The same things were measured in two ways. Each way mixes the same 8 hidden numbers, adds some noise and spreads widely along 6 directions of its own, which tell nothing about the thing.
In the rows, 128 means zero.
Some things both ways: the first way, then the second way.
[ 66 143 120  92 121  90 111 157 143 104 137 104 124 127 124  89 177 141
 108  97 103 145]
[130 101 106  79 153 149 143  96 118 124 119 145 148  90 127 134 141]

[161 131 121 133 106 108 132 123 140 115 102 143 102 162 161 129  98 107
 116  75 146 144]
[140  88 187  70 138  94 136 160 153 150 134 134 148 188 165 169 142]

[153 118 119  91  94  69 131 147 151 138 145  98  78 137 131 106 144 103
  97  81 152 156]
[ 73 148  82  97  93 136 153 110 143 106  97 153 151 131 149 144 146]

[110 161 141 151 109  95 101 124 129 112 139 164 121 120 114 131 128 164
 144 120 135 114]
[ 88 117 123  97  82 149 156 215 123  80  92 124 144 179 136 111 167]

[170 137 130 155 140 111 102 112 134 118 123 175 117 147  93 147 105 178
 143 125 139 142]
[ 97 107 139  98 102 124 166 100 128 143 115 156 115 122 175 150 188]

[106 139 115 125 138  99 103 133 134 128 137 164 138 136  96 129 128 174
 134 113  93 166]
[100 148 160 135 159  94 157 157 116 156 149 113  77 127 110  90  97]

[155 112 167 126 123 118 139 120 112 169 114 169  75 140 192 100  70 183
 113 108 139 116]
[125 151 148 142 142  86 104 114  91 128 118 183 145 199 112 116 175]

[162 116 156 129 173 129 181 165 134 164 116 162 170 125 131 136 106 125
 140 128 126 148]
[ 90 147 165  95 174 130 163 127 150 170 218  47  55 113 126 135  18]

[158 155  88 102 106 124  98 168 141 152 121  94 122 168 139 129 126 124
 102 155  90 125]
[146 119 147 184 103  82  94 155 103 139 117 198 173 146 134 110 156]

[123 120 174 162 133 121  89 112 130 108 123 147 139 129 128 144 121 142
 137 147  90 114]
[111 126 143  60 142 160 190 147 138 145 128  79  75 133 136 113  84]

[140 127 163 159 140 128 130 145 142 132 123 138 132 143 169 123 100 131
 132 144 112  81]
[100 116  97 153 121 150 130 136 112 105 113 196 163 176 165 121 166]

[ 90 170 131 137 148 100 124 132 140  92 119 153 119 128 129  93 149 172
 141  81 145 141]
[105 134 122  92 171 118 133  92 109 129 172 199 137 125 157 153 172]

[139 113 191 140 150 137 143 132 128 129 100 134 114 133 196 100  99 143
 120 123 134  92]
[146  72 122 143  98 154 119 104 105 138 161 139 162 120 151 145  63]

[158 139 110  70 116 113 172 180 140 167 116  96 127 132 136  96 163 112
 103 115 121 167]
[166 122 184  58 130 108 122 154 115 139 160  87 143 157 102 140 114]

[ 65 132 144 113 133  90  73 130 128  94 154  89 102 120 108 142 137 123
 100 116 114 113]
[112  90 174 130 116 116 142 179 130 106 112 107 123 168 145 136 153]

[162  93 162 171 117 120 141 109 153 138 118 163 130 148 160 114  87 122
 137 140  83 124]
[114  91 122 208 131  92 115 129  95 160 154 225 155 117 142 104 126]

[116 142 132  87  91 127 173 138  99 146  91 162 107 136 177 116 111 138
 102  55 154 131]
[ 82 112 139  76 193 113 152  59 148 160 170 172 118 167 169 183 168]

[152 165 101 111 113 120 126 161 155 119 118  72 143 142 110 118 168  82
 121 158 117 145]
[ 88 164  93 139 110 116 121 130 109 123 173 206 149 106 172 135 119]

[132 110 152 123 113 116  90 146 140 113 118 114 128 155 169 127 132 115
 106 117  94 116]
[161  95 205 151 141 107 128 185  95 142 136 134 105 155 144 105 139]

[158 124 159 147 121 137 127  95 111 145 116 158  96 127 129 129  68 168
 127 171 137 111]
[133 150 156 163 115  89  87 120 103 113  86 154 157 182 127 122 207]

[115 111 169 142 102 128 159  83 107 124 114 191 132  98  97 127 102 159
 137 136 126 139]
[ 84 137 147 181 122 110 130 143  94 119 129 134  95 144 135  99 160]

[ 93 159 130  96 125 115  65 153 109 110 123 113 125 138 128 157 145 147
 105 106 118 123]
[128 133 191 165 130 111 133 161 128 150 136  72  72 126 138 100 102]

[105 163  83  80  88 122 130 134 106 139 130 109 104 124  80 139 122 136
  96 148 131 138]
[ 72 126 126 110 105 114 140 152 150 120 154  80 134 128 124 147  56]

[137 153 173 166 140 128  89 121 128 123 112 142 124 139 157 142 118 150
 142 138 100  99]
[ 85 102 109  80  92 148 180 154 121 133 138 176 129 179 169 127 117]

[110 128 133  88 131 125 151 151 130 112  98 133 163 126 117 104 171 133
 119  99 112 177]
[151 122 182 116 136 131 133 168  87 141 143  96  87 151 140 100  98]

[104 142  82 138  91 114 121  88 136  69  99 195 130 160  79 113 133 179
 138  78 116 180]
[142  99 201 137 127  87 136 220  95 135 119 145 109 187 142  93 143]

Other things, the second way, with their names:
j801: [100 182  92 126 117 121 120  91 185 136  39  66 135 122 123 119 116]
j822: [129 133 123 176 142  86  81 101 108 122 129 166 180 108 111 132 136]
j971: [141 175 115 104 153 145 113  88 126 111 123 100 135 116 102 128 122]
j200: [122 150 170   4 172 134 162 144 111 117 150  77  81 175 104 134 134]
j966: [105 133 101 125 105 150 136 146 126 122  86 126 126 107 176 111 111]
j768: [146 120 159 144 142 104 106 121 130 148 152 167 160 145 124 142 166]
j529: [134 126 170 233 167  84  76 113 128 147 144 156 142 158 160 128 129]
j904: [104  57 140  48 122 137 178  95 135 157 172 178 146 178 172 187 165]
j383: [141 199 115 154 121 147 113 168 120 114  57  69 108 133 104  51  86]
j534: [169 142 109  89 202 149 129  53 157 157  77 103 138  70 101 114 109]
j318: [ 71 144 117 177 114 152 135 190 125  79 139  96 116 152 133 105  97]
j686: [136 218 164 109 223 104 105 110 159 143 101  84  95 175 102 109 159]
j338: [ 91  67 104 136 110 115 132 109 122 123 150 190 191 107 141 163 161]
j30: [152  99 160 139 123 113 106  75 140 149  97 128 139  75 181 164 200]
j784: [127 130  89 132 112 154 106  49 131 110  77 113 173 105 113 141 143]
j819: [134 102 151 140  70 155 115 163 115  94 102  97 154 174 138 132 163]
j265: [106 130 152  90 141 137 135 164 118  98 162 138 136 214 152 153 121]
j233: [ 56 115  99 106  91 146 158 136 122  93 122 169 140 181 160 142 169]
j54: [124 116 137 237  65 124 108 153 102 123  88 116 126  96 133  83  97]
j127: [ 89  82  83  96  92 144 160 142 125 119 123 203 178 129 154 140 153]
j507: [121  41 120 129 115 146 136 122  85 114 153 145 159 103 130 140 110]
j371: [ 49  69 109 126  95 133 185 154  96 126 182 223 128 131 165 137 168]
j766: [ 42 182  58 200 115 124 119  82 135 127 150 162 144  99 119 111 113]
j880: [143  66 166 141 116 117 115 165 101 110 127 131 153 106 131 131 171]
j749: [105 136  93 123 107 154 128 155 127  86  52 122 145 123 156 103 143]
j462: [ 98 123 143  73 171 137 161 112 144 135 151 147 107 153 177 161 178]
j172: [ 71 189 115  52 161 109 158 108 169 135 127 119 112 148 126 144 141]
j845: [141 111 169 115 179 126 117 163 118 119 144  78 118 134 114 117  77]
j178: [112 129  97 112 133 139 116  95 110 101  64 179 160 164 180 136 184]
j992: [108 156 163 129 143  96 138 143 130 155 177  90  96 160  96 116  43]
j899: [106 108  99  93  85 145 153  98 134 150 133 129 148 134 126 137  67]
j15: [121  97 124 141 121 169 126 100 108 112 114 132 136 119 138 130 181]
j791: [139 154 203 188 144  86 100 148 129 151 119  40  90 135  89  93 107]
j328: [114 147  74  74 174 159 145  53 165 150  88 111 130  59 156 136  97]
j783: [158  68 100 165 124 175 112  86 100 121  99 131 171  35 118 106 128]
j101: [ 99  90 156 126 114  82 153 158 108 149 167 183 138 158 143 139 116]
j115: [146 167 156 180 134  86  76 110  87 122  73 134 136 162 109  91 170]
j600: [168  72 142 220  82 108  74 141  82 120  86 174 187  89 154 111 142]
j121: [115 107 128  93  99 164 140 142  97  89 136 168 149 215 165 149 173]
j758: [116 168  93 193 113 128  92  83  94 119 113 136 133  82 158 101  83]
j106: [111  98 133 188 119  91 107 135  94 138 164 215 161 135 165 133 122]
j167: [180  66 185 174  82 112  94 152  85 138 122  90 155 138 114 108  91]
j412: [140 165  91  88 130 150 134 106 162 141 108 109 166 158  72 119  83]
j208: [136 157 145 166 123 137 113 161  96  95  56 109 110 161 140  79 148]
j705: [188  93 207 181 128 118 103 190  89 128 149  91 123 127  90  89 114]
j710: [135 114 176  19 139 149 166 140 140 139 162  87 118 217 129 162 120]
j160: [ 66 131 176 135 124 106 138 138 105 116 203 147  99 193 168 161 156]
j775: [ 98 141 119 147 150 143 118  96 154 126 149  95 135 120 140 148 105]
j642: [ 76 124  80 164  55 167 133  86 130 102  92 119 151 130 146 137 135]
j521: [165 139 148  21 191 117 130  91 143 151  88 127 135 100 149 146 182]
j199: [ 83 124 107 183 122 120 133  88 139 145 140 185 149 140 129 134 160]
j78: [126  98 180 157 135 103 118  75 135 157 178 101 119  82 107 160 160]
j878: [ 88 143 116 132 175 114 148 116 103 123 115 175 103  98 157 108 162]
j283: [ 90 141 121 130 156 135 143 164 126 124 137  89 106 117 104  95  79]
j909: [120 188  80 135 157 145 112 112 134 121  88 132 144 109 114  96  97]
j834: [110 160 162 124 188 101 125  63 160 172 155  98  98 146 132 153 114]
j203: [ 94 147  83 146 116 130 125  69 121 153 182 165 154 114 122 133  60]
j608: [130 146 100 114 123 168 145 151 149 132  93  91 125 126 120  90  66]
j882: [ 90 130 121 133 122  80 124  87 118 147 166 223 160 138 171 164 155]
j860: [144 206 149 138 152  91 110  81 174 172  73  87 122 147  82 111 143]
j293: [113 185 114 149 102 132 101 128  72  80  95 168 147 184 104  93 211]
j868: [ 69 170  20 133  91 174 127  62 139 103  86 147 179 102 113 121 126]
j218: [125 170 146 204 111  87  92 134 129 145  98 121 125 116 118  86 128]
j740: [131 160 144 166 117  80  91 140 132 138  99 152 158 145 125 112 169]
j141: [146 125 202 197 143  86 104 190 124 142  99 112 111 192 133  91 139]

Some of these things the first way, each followed by its name:
[137 122 177 150 141 132 169 118 137 109 100 141 115 126 152  96 128 146
 133 112 149 103]
j121
[171 125 116 124 123 135 174 164 140 146 109 151 167 148 125 138 108 113
 129 139 122 132]
j462
[ 68 167 127 123  91 151 146 102 105  90 101 123 123 115  98 131 130 130
 114 142 129  95]
j775
[166 103 151 117 134 166 172 131 112 174 105 148 156 122 115 125  88 149
 122 208  97 136]
j167
[123 127 187 145 140 128 100 111 107 118 114 155 108 125 178 120  73 155
 125 135 148 103]
j178
[122 162 103 102 133 145 152 140  97 147  99 170 118 148 127 142  89 181
 113 104 138 129]
j834
[156 124 169 182 139 113 126 122 147 117 109 194 145 146 172 120  95 147
 159 105 123 127]
j608
[121 104 221 138 160 121 157 109 123 129 131 100 116  79 126 130 122  97
 125 147 140 107]
j160
[123  68 194 131  89 126 145 105 131 135 130 115 106 110 152  97 107 119
 103 173  99  91]
j507
[111 171 111  75  75 126  88 160 113 122 102  88 149 136 145 127 169  95
 101 136 100 155]
j521
[121 162 150 152 111 124  73  93 109 112 116 145 112 128 122 150 106 150
 134 152 116 119]
j218
[156 123  99  99 134 111 169 159 132 153 126 163  98 152 126  92  94 192
 110 104 165 139]
j784
[103 127 165 108 139 106 150 142 144 116 126  89 125 105 135  85 167 108
 118 120 122 141]
j971
[ 98 165 123  93  69 111 174 121 111 135 108 143  98 107 124  89 156 154
 112  90 149 137]
j868
[134 108 124 129 156 121 114 143 157 116 137  94 154 135  90 119 124 107
 120 188  93 148]
j600
[ 93 173 146 115 103 130 111 116  94 128 117 152  89 113 123  99 133 220
 121 143 137 100]
j293
[140 163  91  96  97 126 127 154 106 156 123 159  96 152 107 141 109 204
 105 124 144 104]
j78
[196  97 153 149 106 119 146 108 142 109 107 147 135 139 121 140 103  88
 130 130 155 149]
j30
[162 148  84  87 140 106 133 173 149 156 132  79 111 151 111 122 138 114
 103 132 118 158]
j882
[124 127 139 131  48 132 137  77 112 109 111 138  76 129 113 124 113 142
 103 136 136  92]
j233
[117 118 138 127 113 119 120 111 133 133 139 102  95 125 122 104  98 126
 107 176 108 113]
j822
[160  96 146 144 146  95 137 140 153 129 145 156 151 126 116 120  93 116
 141 145 141 156]
j749
[156  67 136 134 106 108 144 107 146  96 113 175 112 159 133  96  88 147
 113  97 149 154]
j208
[127 134 173 121 125 120 166 135 121 131 115 132 131 101 130 120 142 122
 127 119 147 119]
j819
[154  99 164 149 141 124 153 102 114 152 126 194 130 118 112 139  59 161
 138 143 132 145]
j791
[120 139 167 145 153 118 104 129 134 107 125 119 178 105 103 146 138  93
 148 166 106 154]
j966
[199 168 127 147 131 128  92 152 116 180 123 165 122 156 166 157  58 159
 139 168 132 108]
j740
[178 125 147 169 163 121 163 145 165 169 124 145 133 150 154 110 101 137
 150 150  85 117]
j412
[109 179 104 135  90 101 101 129 138 108 124 141 111 144 123 115 151 156
 133 110 114 122]
j127
[100 140 131  81  97 126 164 153 116 141 104 115 146 122 155 120 138  89
 104 102 110 148]
j686
[173 140 119 126 142 132 107 145 112 180 138 140 135 136 109 175  58 137
 123 194 116 130]
j801
[ 86 138 135  79  95 140 108 108  88 131 110 109  98 118 120 112 124 160
  88 150 107 133]
j115
